The first 8 rows are patterns. Each new row is the sum of 2 different patterns, raised or lowered, with some noise. Before adding, each is slid sideways (what falls off one end comes back at the other) and multiplied by a number that may be negative. Names go in the order of the patterns.
Some rows, each with the names of its patterns after it:
[ 0.74  0.64  0.08 -0.99 -2.30 -2.87  2.57 -0.56  1.12  1.96  0.66 -0.64
 -0.60 -1.75  1.52 -1.56 -1.88 -0.22 -0.01 -2.73 -2.53 -0.49  2.33 -2.52
 -0.03 -1.41 -1.21  1.82 -0.74 -0.22 -2.65  2.55 -0.74  0.93 -1.20 -2.08]
(0)
[ 0.71 -0.17 -0.15  0.58  1.09 -0.36 -2.25 -2.39  1.66 -0.86 -0.26  0.59
  0.37  2.35  0.92  1.51  1.63 -0.77 -1.71 -1.71 -2.09  1.75 -1.44  2.73
  1.38 -0.76  2.51 -2.29 -0.65 -2.27  0.83  1.42  2.22 -1.33 -1.77  2.69]
(4)
[-0.77 -0.10  1.92 -1.12 -2.24 -0.86 -2.12 -2.53  0.48 -0.30 -1.77  2.30
 -1.62  0.55  0.82  0.20 -0.29 -2.53  1.33 -0.29  2.58 -2.47 -0.01  1.02
 -2.47 -0.19  1.05 -0.06  2.45  0.04  2.91 -0.07 -1.38  2.41 -1.02  0.64]
(2)
[ 1.46  1.99  1.00  2.11 -2.14  2.09 -2.29  0.21  1.92  2.20  2.66  1.13
 -1.80 -0.07  0.64  2.52 -2.88  0.36 -1.86  1.77  1.96 -2.29  0.30  1.53
  0.77  1.37 -1.11  1.78  0.32  1.01 -2.12 -1.88  2.63  1.35  0.10 -1.06]
(1)
[-0.99  1.05 -2.50  2.68  0.34 -1.68  0.25  2.33  1.31 -1.30  1.04 -1.21
  0.97  1.54  2.55 -2.16  1.19  2.70  2.01 -0.64 -2.56  1.06  0.38 -1.24
 -1.82  2.73  0.69  1.16  2.02  2.00 -0.82 -2.05 -1.80  1.73 -0.48 -1.78]
(7)
[ 2.14 -0.18 -2.71 -0.24 -1.20 -0.62 -0.93  0.98  0.38 -1.42 -1.07  0.23
 -2.65  1.68  2.40  0.84 -1.33  0.84  2.87  0.45  2.85  2.71 -1.97 -2.28
  1.12 -0.80  0.06 -1.60 -2.37 -1.54 -1.05  2.81  1.20  2.25  1.16  0.71]
(5)
[ 1.94  2.79 -0.97  0.73 -2.02  0.82 -0.14  2.27 -0.66  0.33  1.60  0.34
 -0.83  2.06  2.23 -1.67 -1.11 -1.09 -0.77  2.80 -0.09 -0.61 -2.39  0.27
 -2.79  2.52 -2.91 -0.07  2.81 -1.90  0.09  2.22 -2.70  2.15  0.84 -1.89]
(6)
[-0.77 -2.16 -0.70  0.54 -1.39  2.30 -0.65  0.38 -2.17  2.55  2.26  2.90
 -0.40 -1.93 -1.31  2.10 -1.65 -1.89 -1.22 -2.68  0.90  0.01  2.28  0.55
 -1.51  0.65  0.70 -2.28 -1.26  1.04  1.25  0.20  0.06 -2.65 -0.98 -0.73]
(3)

New rows. What belongs after each?
[ 0.44  3.12  0.45  6.13  1.96  1.92  1.61 -2.00 -0.70  4.39  1.45  1.32
 -1.64  3.16  0.55  3.03  2.10  0.72  5.76  2.43  0.75  2.49  0.44  1.26
  0.00  0.83  0.52  3.42  4.45 -0.34 -0.40  1.19  3.15 -1.31  1.03  2.48]
(1) (5)
[-1.73  2.40 -0.09 -0.31 -1.80 -3.30  1.40 -1.44 -0.38 -0.21 -1.00  1.69
 -0.12  1.55 -1.79 -0.20 -1.28  1.18  1.43  2.53  3.07 -0.02 -1.55  0.64
 -1.46  2.44 -2.80 -0.73 -1.78  0.93  2.64 -2.88  0.06 -1.03  1.62  0.53]
(2) (1)
[ 1.38 -2.67  0.47  0.30  1.18 -1.59  0.57 -2.61 -2.08 -0.89 -0.02 -3.48
 -2.42  1.64 -0.34  2.86 -0.03 -1.86 -1.83  2.71  3.93  2.26  1.84 -3.64
  1.11  1.95 -3.63 -0.16 -1.12 -4.19  3.01 -1.67  1.29  1.85 -2.90 -1.58]
(6) (3)
[-1.94  1.62 -0.16  3.02  3.50 -0.30  0.02  1.27  0.63  4.53  5.47 -0.76
  0.96  0.67  1.11  0.85  3.60  3.51  1.69 -1.68  3.45  2.61  1.51  0.22
  2.43  2.70  1.21  0.68  4.44  2.68  3.25  2.97  0.81  1.80 -0.24  3.76]
(0) (5)
[ 1.92  0.93  3.64 -2.64  2.45  1.52 -0.70  2.52  0.71 -2.63  2.46 -1.45
 -0.39  1.10 -1.22 -1.21  0.90  1.64  2.11  0.33 -0.38  0.55  2.74  2.38
 -0.65 -0.64  0.75  0.38 -2.05  1.12  0.99  0.10  1.95 -1.47  2.25  1.70]
(6) (3)
[ 0.74 -1.47  1.12  1.88 -2.48  1.13  1.99  0.84 -0.75  3.29 -5.03  3.19
 -1.17 -3.96  0.68 -0.69 -0.50  0.36 -2.35 -3.81  3.05 -2.52 -4.11  2.20
 -1.39  0.07 -1.45 -2.84 -2.82 -2.77 -1.07 -0.94 -3.24  0.83 -3.18 -1.96]
(2) (6)
[ 0.20  3.21  1.31  1.95  1.60 -0.85  2.62  0.75  2.18  0.05  0.45 -2.88
  0.43  1.82  1.47  0.91  2.20  2.02  0.28  3.34 -1.95  2.53 -3.05  0.37
  3.92 -1.00  0.24  4.38  0.15  1.25  0.31 -0.51  2.00  5.01  1.03  1.98]
(6) (3)
[4.41 3.70 4.47 4.69 5.81 6.60 1.99 2.99 3.27 3.42 5.70 5.58 3.90 4.54
 2.03 5.09 1.86 5.53 0.48 4.27 3.21 3.96 4.01 1.52 4.09 5.89 5.83 2.32
 2.78 3.69 2.11 3.49 2.12 2.39 6.21 3.19]
(0) (1)
[ 0.55 -0.31  1.64 -1.89  0.71 -0.07 -0.46 -2.13  0.78  3.12  0.46  1.53
  0.07  0.29  0.37  4.03  1.20 -0.33  1.54 -0.30 -0.51 -0.18 -2.12  2.14
  1.63 -0.47  1.61  1.38 -0.48 -1.76  0.24  3.71 -0.26  0.70  1.81 -1.30]
(0) (5)
[-0.86 -4.02 -2.28 -5.20 -6.57 -4.61  0.34 -0.08 -3.41 -4.82  1.65 -1.03
 -2.18 -4.29 -4.76 -1.27 -3.71 -2.96 -1.30 -1.98 -2.14 -3.49 -1.05 -2.20
 -0.78  1.67 -6.61 -3.59 -0.76 -1.07 -5.17 -5.00 -2.04 -4.90  1.05 -4.93]
(1) (7)
[-5.62 -4.65 -2.15 -3.90 -4.66 -2.16 -3.89 -6.43 -4.62 -0.24 -1.13  0.65
 -2.91 -4.63 -3.56 -1.55 -5.08 -1.00 -7.37 -5.63 -3.10 -4.49 -3.29 -3.64
 -0.47 -3.38 -1.69 -2.54 -5.01 -8.06 -1.53 -5.59 -6.58 -6.13 -1.96 -0.70]
(7) (5)
[ 3.56  3.71  0.02  4.13 -0.94 -0.43  2.89 -2.82  3.84  1.53  4.89 -1.37
 -1.74 -2.90  2.74  4.31 -0.44 -1.00  2.60  2.77  1.58  2.03  0.98  3.36
  1.81 -0.72  3.09  0.96  0.20  2.47 -0.07 -0.37 -1.11 -0.54  2.01  4.69]
(4) (3)
[ 4.11  3.07 -1.65  3.23  0.41  1.32  2.63 -0.39  0.27  4.29  3.18  1.82
  1.91  2.24 -0.19  1.95 -0.13  0.01  0.50  1.15  0.99  1.63  4.26  4.27
  1.14  3.48 -2.15  0.79  2.90  1.45  3.56  4.19  1.89  3.22  0.62 -1.81]
(4) (6)
[ 0.82  2.75 -1.49 -1.08 -0.04 -1.37 -2.35 -2.63 -1.69 -4.11  1.35 -1.56
  0.81  1.91 -2.45 -1.90 -4.64  1.20  3.87  2.74 -0.97 -4.24  1.67  1.64
  0.34 -3.46 -3.04 -0.28  0.51 -1.52  1.28 -0.83 -0.40 -1.12  0.28 -3.11]
(1) (3)
[-0.01  0.87 -0.72  5.45  5.10  3.02 -0.56  5.47  5.15  4.35  4.17  3.92
  2.23  0.20  2.62  1.27  1.72  1.80 -1.00  0.85  0.87  6.87  5.19  2.95
  2.76  3.28  5.48  1.31 -1.44  1.60 -0.07  3.54  0.25  5.20  2.91 -0.23]
(1) (5)
[-5.18 -4.79 -5.25 -6.11 -5.22 -1.59 -1.71 -2.27 -5.85 -1.23 -2.20 -1.44
 -4.95 -2.51 -3.78 -3.62 -2.77 -3.73 -5.56 -3.50 -3.27 -4.06 -3.00 -2.75
 -3.25 -6.60 -2.45 -3.99 -4.48 -5.50 -3.74 -1.96 -5.18 -2.28 -3.44 -0.63]
(1) (7)
[-1.62  0.07 -0.71 -3.90  0.62 -1.56 -2.03 -0.21 -1.19 -0.52 -3.03 -1.23
 -3.20  0.53 -2.38 -2.56 -0.31 -0.45  0.44 -1.04 -1.49 -1.74 -0.06 -2.63
 -1.68 -1.52  0.25 -2.57  0.29 -1.23 -0.81 -0.34 -3.81 -1.70 -2.69 -2.17]
(0) (4)
[ 3.57 -2.14  4.20  1.50  1.77  4.67 -0.84  1.28  2.91  2.20  1.46 -0.53
  4.40  1.30  2.52  0.50  1.80  3.35  3.41  2.11 -1.95  5.09  0.57  2.81
  4.20  1.69  4.37  3.26  2.13  1.47  4.73  2.20  1.44  2.22 -2.31  5.03]
(1) (6)
[-0.17  0.60  1.38  2.37  3.99 -1.56 -1.08  5.97  0.93  1.22 -1.37  0.87
  2.77  2.38 -0.77 -0.73 -2.08  4.73 -1.26 -1.31 -1.29  4.14  5.85 -2.02
 -0.25  2.63  4.28 -2.44 -1.10 -0.50 -2.46  1.80  0.29  5.69  3.03 -1.92]
(1) (7)
[ 3.42  5.73  0.53  3.27 -0.15  3.71  3.81  5.31  4.54  2.86 -0.52  3.93
  2.56  3.35 -1.21  3.38  2.52  3.79  4.31  1.31  4.03  2.47  3.04  3.29
  0.51  3.19  3.53  4.82  1.84 -0.10  5.43  5.03  3.32  1.08  5.60  2.95]
(1) (7)
[-1.69  0.09  2.63  1.40  1.50 -1.02  2.09 -1.80 -1.69  1.08 -3.66  1.60
 -0.32  2.67 -2.81 -3.06 -4.08  0.71  2.18 -1.39 -2.47  0.83  0.96  0.03
  0.70 -0.79  1.11 -0.35 -1.98  1.21 -0.81 -1.37  0.91 -1.18 -1.80 -2.35]
(4) (3)
[ 2.52  5.26  0.34  0.56 -0.29  3.23  2.80 -0.54 -0.69  2.20 -1.90  2.29
  2.47  0.10  0.71  5.54  1.83  1.10  3.24  0.97  2.48  1.39  4.89 -0.27
  4.61  2.31  3.58  2.03 -2.14  2.62  2.82  0.69  2.02  4.20  4.42  2.76]
(2) (7)
[-0.13 -1.03  1.54 -1.99 -0.50  0.58  0.99  1.77 -0.64 -4.77 -2.51 -3.27
 -3.75 -3.56 -0.44  1.46  0.65 -1.69  0.75  1.39 -1.74 -1.50  2.60  2.11
 -0.89 -1.27 -0.16 -3.16 -0.50  0.99 -3.72 -2.75 -1.35 -0.79 -5.89  1.12]
(0) (5)
[ 1.81 -2.08 -0.79 -3.11  0.40 -0.52 -0.91 -1.45  3.71  2.71 -3.14 -2.30
 -0.37  0.86  0.75 -1.14 -0.27 -1.34  3.62 -1.32  1.60  0.88 -3.65 -1.59
 -2.69  0.70 -0.50 -1.87 -2.95 -1.94  4.08  0.65 -0.02 -0.26 -0.26  2.93]
(1) (3)
[-2.21  3.05  0.66  1.27  0.50  1.06 -0.16 -1.65 -2.72  3.41 -2.50 -4.63
 -2.34  1.37 -3.80 -0.54 -0.64 -4.86 -2.79  3.45  2.67 -2.98  1.15 -1.98
  1.77  2.96  3.24 -1.83 -1.88  0.98 -0.66 -2.29 -3.78 -1.47 -0.13  0.59]
(7) (5)
[-0.78  2.70 -1.48 -1.89 -1.53 -0.55 -2.10 -2.68 -0.69 -4.90 -0.03 -1.74
  1.38  0.48 -2.88 -1.00 -0.66 -2.62 -0.83  1.36 -1.75 -0.68 -1.81 -4.60
 -2.41 -1.39 -1.42 -1.89 -2.59  0.24 -1.21  0.90 -1.75  0.87 -1.49  1.27]
(0) (3)
[ 3.29  2.15 -2.37 -0.72  5.39  3.29  0.09  0.62  1.52  3.64  3.12  4.97
 -2.85  3.83  0.75  2.73  2.45  1.18  4.34  2.32 -1.81 -0.45  3.72  3.90
 -0.99  2.79  0.67  2.08  1.41 -2.71  2.56  2.13  0.25  1.59  0.70  0.86]
(1) (7)
[ 3.36  4.11  1.80  2.62  0.86  1.23 -0.56  4.40  3.05  5.40  4.01  0.68
  2.03  4.84  1.42 -0.07  0.96  0.77  4.11  2.20  6.51  1.86 -0.70  2.45
  4.19 -0.36 -0.85  3.09  1.62  0.65  3.76  1.52  0.59  2.27  1.69  1.46]
(5) (3)
[ 1.02 -2.32  4.37  0.64  0.69  0.77  0.71  0.44  6.35  2.83  1.99  4.41
  3.50  3.17  2.15  0.50  2.09  2.12  2.50  3.97 -0.08  5.16  3.05  3.91
 -1.40  1.57  2.78  1.09  2.89  0.20  3.26  2.40  0.40  3.60  0.92  0.98]
(2) (7)
[ 1.44  3.03  2.07  1.61  3.01  3.75  1.26  0.49  2.86 -1.94  3.39  3.11
  4.10 -1.29  0.41  1.46  2.40  5.34  4.66 -1.31  1.44  4.06  2.14  3.84
 -0.13  0.00 -1.22  0.52  4.96  2.04  2.78  4.45  3.36  2.46  0.54 -0.33]
(5) (3)
[ 1.51 -1.97 -1.76 -1.39 -3.66  0.10 -3.04 -1.91 -4.41 -4.99 -5.75 -1.17
 -0.74 -2.13 -1.77 -1.72 -0.04 -0.33  0.34 -2.78 -3.58 -2.56 -2.47  1.12
 -4.12 -2.43  0.59 -2.65 -2.81 -2.07 -1.97 -0.22  0.11  0.95 -1.42 -2.27]
(2) (3)
[-3.04 -1.88 -1.11 -4.29  0.07 -1.41 -1.35 -1.92 -3.86 -1.93 -3.65 -5.35
 -1.88 -1.66 -1.19 -1.02 -3.14 -0.88 -5.46 -4.05 -1.49 -5.99  0.53 -0.23
  0.08 -3.94 -2.94 -2.45 -0.86  0.89 -3.02 -4.08 -3.58 -1.50 -3.29 -3.20]
(4) (5)
[ 3.67  1.19 -0.39  1.73  3.75  1.77 -1.97 -0.30  1.47  1.03  2.00  3.58
 -0.40  4.02  4.01  3.91  1.94 -1.73  0.37 -0.20 -1.80  1.08  1.98  4.05
  3.21  2.05  4.77 -1.60 -1.20 -2.38  3.04  1.98  1.71 -1.01  0.22  1.40]
(4) (7)
[-0.93  1.12  2.72  1.05 -1.05 -2.88 -2.12 -1.74  2.18 -3.51 -1.47 -0.80
 -0.02  1.68 -2.16 -0.16  0.63 -1.65  1.53 -1.92  2.81 -2.06  0.33 -1.78
 -4.02  1.76  1.51 -0.54  0.06  0.68  3.30  0.20  0.51 -0.90  0.71 -2.26]
(2) (1)
[ 0.63  0.92 -0.15 -2.50  0.17 -0.40  3.65  0.15  1.28  3.16  1.94  2.45
 -0.43 -1.16  1.47  0.08  1.20 -1.93  2.67 -0.59 -0.71  0.66  2.17 -0.26
  2.76  1.48  1.19 -0.43  2.83  1.23  1.04  1.84  4.06 -0.10 -3.20  1.61]
(1) (5)
[-1.91 -0.35 -4.34 -4.64 -4.50 -4.25 -7.04 -1.70 -2.13 -2.55 -5.39 -3.03
 -0.16 -3.61 -4.45 -3.15 -4.34 -3.99 -2.83 -2.11 -5.68 -5.63 -2.52 -6.26
 -2.50 -6.65 -4.93 -4.95 -3.47 -3.98 -6.49 -4.99 -2.92 -2.73 -3.84 -2.39]
(2) (7)
[-1.47 -2.45 -3.12 -0.04  1.86 -0.50  1.55 -2.36  3.13  0.91  2.17 -0.92
 -2.46  3.14  0.17  1.00 -1.56 -0.44  2.21 -2.36  0.19  0.47  2.21  3.61
 -1.31  1.49  0.36  0.40  0.91 -1.62  0.23 -1.59  2.20  0.27  1.59 -0.86]
(2) (1)
[ 1.24  3.76  1.27  2.13  2.56  1.71  1.05 -0.64  0.46 -0.13  3.20  2.03
 -0.34 -2.34  0.68 -2.67  1.33 -1.10  0.84  2.12  0.86  0.00  3.11 -0.69
  2.91  1.37 -2.31  3.29  2.98  1.84 -0.06 -0.80  2.24 -0.81  2.72  1.09]
(2) (6)
[ 0.21  0.80 -2.34 -1.27 -1.98 -0.94 -1.07 -1.67 -2.06 -0.59 -1.10 -4.16
 -0.54 -0.38 -2.99 -4.67 -3.11 -3.99 -2.12  0.22 -0.06 -3.47  1.10 -1.42
  1.12 -0.52 -1.39  0.78 -3.50 -2.96 -3.22 -2.83 -1.16 -3.84 -1.37  0.13]
(1) (5)
[ 1.72  3.01 -0.44 -1.17  1.15  1.59  3.04  1.79 -1.04  1.03  2.13  4.22
  1.83  4.84  0.64  1.91  4.18  1.32 -1.71  0.61  1.74  0.62  1.87  1.69
  0.94 -0.94  2.42  0.99 -1.94  1.46  3.70  3.97  0.09  1.93  4.43  3.09]
(7) (5)
[-3.00 -0.90 -1.19 -2.13  0.49  1.45  0.08  1.22 -1.48 -2.01 -5.91 -2.52
 -1.09 -2.88 -3.14  1.05 -0.40 -3.85 -3.87 -1.87 -3.69  1.82  0.55 -0.73
 -1.99  0.75  0.58 -2.06  1.28 -2.47 -2.56 -3.79  0.97 -4.91 -4.10 -5.89]
(5) (3)
[ 2.59  0.34  2.05  4.21 -0.29 -1.59 -1.30 -2.55 -2.11 -0.97  1.73  3.87
  0.55  0.26  2.58  2.20  1.40  1.96  5.09 -1.60 -2.16  4.33  0.10 -0.51
  0.31 -0.27  0.07  1.72  2.01 -3.50 -1.30  1.51  0.42 -0.23 -2.20  0.32]
(0) (7)
[ 0.20 -0.47 -1.64  0.34 -0.29  1.33  1.70  2.47  0.39  0.50  1.78  0.67
  2.42  3.84 -0.25 -0.62  1.75  1.25  1.02 -0.89 -0.33 -1.87  0.20  2.15
  2.58  0.44 -0.13 -0.78  2.10  1.50 -0.48 -0.80  0.70  1.18  0.62  2.73]
(5) (3)
[ 0.57 -1.25 -3.80 -1.33 -0.59  0.19 -0.36 -1.69  0.38 -2.27 -2.48 -4.68
 -4.86  1.10 -2.03  0.07 -1.81 -1.46  1.26 -2.97 -0.88 -5.06  0.23 -2.69
 -0.25 -1.58 -1.69  1.82 -0.64 -3.45 -2.18 -1.08  0.58 -4.29 -3.30 -5.06]
(4) (1)
[-3.12  2.07 -1.00  0.60 -2.72 -4.10  1.50 -1.26 -2.20 -4.75  3.50 -1.07
  0.89 -0.39 -1.19 -1.07 -2.09 -2.45 -0.45 -3.45 -4.94  0.57 -0.53 -2.03
  2.98 -0.15 -2.99 -1.33 -0.66  1.44 -3.34 -1.76 -2.15 -0.22 -2.12 -1.08]
(0) (7)
[-1.17 -2.51 -2.58  1.22  0.27  0.72 -0.68 -0.09  0.08 -1.97 -2.22 -1.25
 -1.83  1.72  0.04  0.52 -2.59 -3.41 -0.49  0.14  1.47 -1.15 -0.58 -0.72
 -0.72 -1.98 -0.30 -1.27 -0.02  1.07 -1.71 -1.54 -1.79 -1.24  0.84 -3.80]
(0) (4)
[ 1.89  0.68  1.44 -2.39 -0.95 -2.27  0.87  0.78 -1.23  5.42 -0.87 -0.81
  0.69 -3.85  1.54  3.38 -0.49  1.82  0.68  3.20  1.15  1.12 -0.05 -1.15
  5.06  0.12 -0.24  1.42 -0.11  1.32  0.72  2.40 -1.48  2.14  1.97 -2.36]
(1) (6)
[-3.67  0.19 -2.33 -2.12 -4.77  0.75  2.27  2.89 -3.88 -2.75 -2.78 -0.80
 -3.73 -5.87 -3.87 -5.72 -2.78 -1.23  1.71  0.15 -1.20 -3.10  0.12 -6.65
 -4.26 -0.19 -3.45  0.48 -1.29 -1.93 -3.69 -4.00 -4.78 -2.36 -0.75 -4.05]
(4) (3)
[ 2.56 -1.09  1.01  4.23  0.09 -1.96  2.42 -0.58  1.55  2.90  3.92 -0.26
  3.03  1.88  2.15  3.58  3.71  1.50 -1.44  2.37  1.22  2.01  2.02 -1.40
  2.32  4.44  3.90  2.77  4.34  1.04  3.31  1.89  1.21  4.19  1.79  2.55]
(5) (6)
[ 2.86  1.13  4.57  4.02  1.37  2.76 -0.84  4.16  3.21  6.41 -1.63  3.08
  5.26  1.81  1.67  1.11  3.05  4.62  1.27  3.16  4.34  1.60  5.08  2.97
  4.37  0.92  0.58  2.48  2.68  0.01  0.04 -0.34  0.99  0.69  4.06  0.99]
(2) (7)
[-4.73 -0.77 -1.55  1.18 -3.06 -1.81  0.10 -1.29 -3.73 -0.57  0.88 -0.74
 -4.08  0.22 -4.07 -1.52 -1.43 -4.33 -3.04 -2.42  0.80 -5.45  0.22 -3.38
 -0.69 -1.76 -0.80 -1.04  0.00 -1.50 -1.38 -0.50 -2.95 -2.75 -4.46 -4.79]
(0) (3)
[-0.44 -4.84  3.80  0.89  2.83 -2.12 -4.14 -1.29  1.79 -2.15 -3.19 -3.76
 -5.53  2.31 -1.19  2.36  1.50 -1.59 -0.64 -0.50 -4.31 -0.62 -1.13 -1.12
 -0.76 -0.60 -5.34 -3.64 -1.77  0.56 -4.85 -1.35 -1.43 -2.95  3.05 -2.00]
(0) (3)
[-2.05  1.47 -0.45  0.52  2.37 -1.67 -3.31 -0.47  2.10  1.96  0.81  2.31
 -0.70  0.92  0.04 -1.76  1.49  0.29 -2.43 -1.24  2.26 -0.29 -0.12  1.11
  0.15 -0.98  1.21  1.74 -0.25  4.39 -1.96  3.06 -1.01  0.17  1.82  1.30]
(0) (6)
[ 4.39  1.31  1.64  3.32  4.39  0.90  3.38  1.67  5.03  2.66  0.80  1.96
  1.78  0.74  3.60 -0.12  1.61  4.14  0.42  2.30  2.66  2.29  2.35  3.59
  4.04  3.04  2.68  1.06  0.70  3.69  2.07  0.06  0.46  1.83  3.68  3.19]
(6) (3)
[ 0.55  0.00  3.51 -1.77  0.76 -2.02  1.75  1.63  1.05 -1.07 -2.76 -2.26
  2.28 -0.54 -0.70  0.08 -3.59  1.44 -1.79  1.04  0.75 -3.06  1.97  0.95
 -0.78 -1.82 -0.03 -0.28  0.79  1.07 -4.15 -1.48 -0.66 -0.54 -2.30 -1.46]
(4) (3)
[-0.57  0.07  0.62  1.50 -3.21 -1.02 -0.03  0.36 -3.64 -0.94 -0.13 -2.48
  1.09 -0.14  1.55 -1.07  1.45  2.47  3.79  0.18 -2.40  0.19  0.51 -1.79
 -0.81 -1.33 -3.84  0.14  0.77  1.63  1.25 -1.97 -0.32 -0.66 -0.97 -1.73]
(7) (3)
[ 0.17 -5.84 -3.77  0.52 -1.89 -4.37 -4.14 -0.50 -2.13 -0.81 -1.98 -4.95
 -3.37 -2.01 -3.30 -3.54 -2.85 -0.36  0.35 -4.41 -2.81 -1.08  0.51 -6.33
 -2.75 -4.41 -3.10 -2.88 -3.13 -0.58 -0.08 -3.46 -1.22 -1.56 -0.67 -3.02]
(1) (7)
[-2.46 -1.40 -3.41 -3.31  2.26  0.53  0.38  0.08 -2.01 -0.61 -1.19  1.99
 -3.28  1.89 -3.90  3.14 -3.25 -5.60 -1.84 -1.05 -1.71  2.30 -4.82 -0.73
  1.95 -2.08 -1.71 -1.10 -1.84 -1.23 -2.40  0.12 -3.81 -1.19  0.25 -1.76]
(6) (3)
[-0.75 -2.87 -2.69 -1.91 -3.32  0.53 -4.08 -4.42 -0.45 -2.35 -3.38 -1.51
 -3.15 -3.00 -0.86 -5.30 -5.83 -0.40 -2.33 -1.26 -3.91 -1.79 -3.06 -1.64
 -1.61 -5.05 -1.68 -3.55 -4.01 -3.16 -0.16 -0.30 -1.19 -3.37 -4.73 -2.26]
(1) (6)
[0.04 5.37 3.64 5.29 0.25 2.08 1.88 4.22 6.17 3.12 2.68 3.46 5.08 5.47
 6.99 3.95 3.99 0.22 2.85 5.01 4.15 0.95 5.53 3.36 3.40 3.32 1.73 3.37
 6.56 4.64 4.74 3.36 6.22 4.16 3.31 3.33]
(1) (3)
[ 1.51 -0.07 -0.67 -1.24  2.07 -1.31  1.87 -3.61 -1.67  0.94  0.60 -3.67
 -2.87 -3.76  0.50 -0.82 -0.01 -2.87  2.06  2.18 -1.99 -0.05 -1.33  0.31
 -3.38 -2.62 -0.54 -2.78  0.66 -0.92  2.05 -1.52 -3.09 -2.69 -2.87  0.27]
(1) (3)
[-1.11 -2.03 -2.62 -2.13 -1.94 -2.45 -0.29 -1.67 -1.68 -2.92 -4.55  1.30
 -0.36 -0.04  1.38  0.72 -2.12 -1.51 -1.40 -1.79 -1.48 -3.06 -2.06 -1.63
 -3.04 -1.66 -2.60  0.46 -4.76  0.13 -2.36 -3.00  1.50 -1.84 -2.23 -3.17]
(0) (2)
[-1.62  0.02 -4.51  1.60 -3.02 -1.98  1.49  0.08 -0.35 -0.63 -4.25 -1.48
 -2.92  0.23 -2.43 -2.76 -2.03 -0.70  0.41 -2.99 -2.58  0.36  0.64  0.07
 -0.72  1.44 -1.53 -0.63 -1.63 -4.22  1.35 -0.86 -1.96 -2.28 -0.21  1.61]
(2) (1)
[-3.72 -2.34  1.55  0.51 -5.08 -0.93  1.77 -0.89  1.61 -0.77 -1.87 -3.54
 -0.15 -4.66 -3.73 -0.75 -2.59 -3.09 -3.78  1.63  0.87  0.82  0.87 -3.47
  1.71 -4.28 -3.94 -0.36 -0.93  0.00 -1.72 -2.79 -1.78 -2.61 -0.49 -4.56]
(1) (5)
[ 0.46 -2.36 -0.40  0.35 -2.18  2.22  2.04  2.26  1.86 -0.22  2.85  0.17
 -1.11 -1.56 -2.08  1.49  0.42  0.78 -0.39  0.11  0.79  0.96 -0.33 -0.18
  3.27 -0.85 -0.66  1.99  3.65  2.32  2.97  0.87 -1.29 -1.00  2.63 -2.42]
(1) (5)
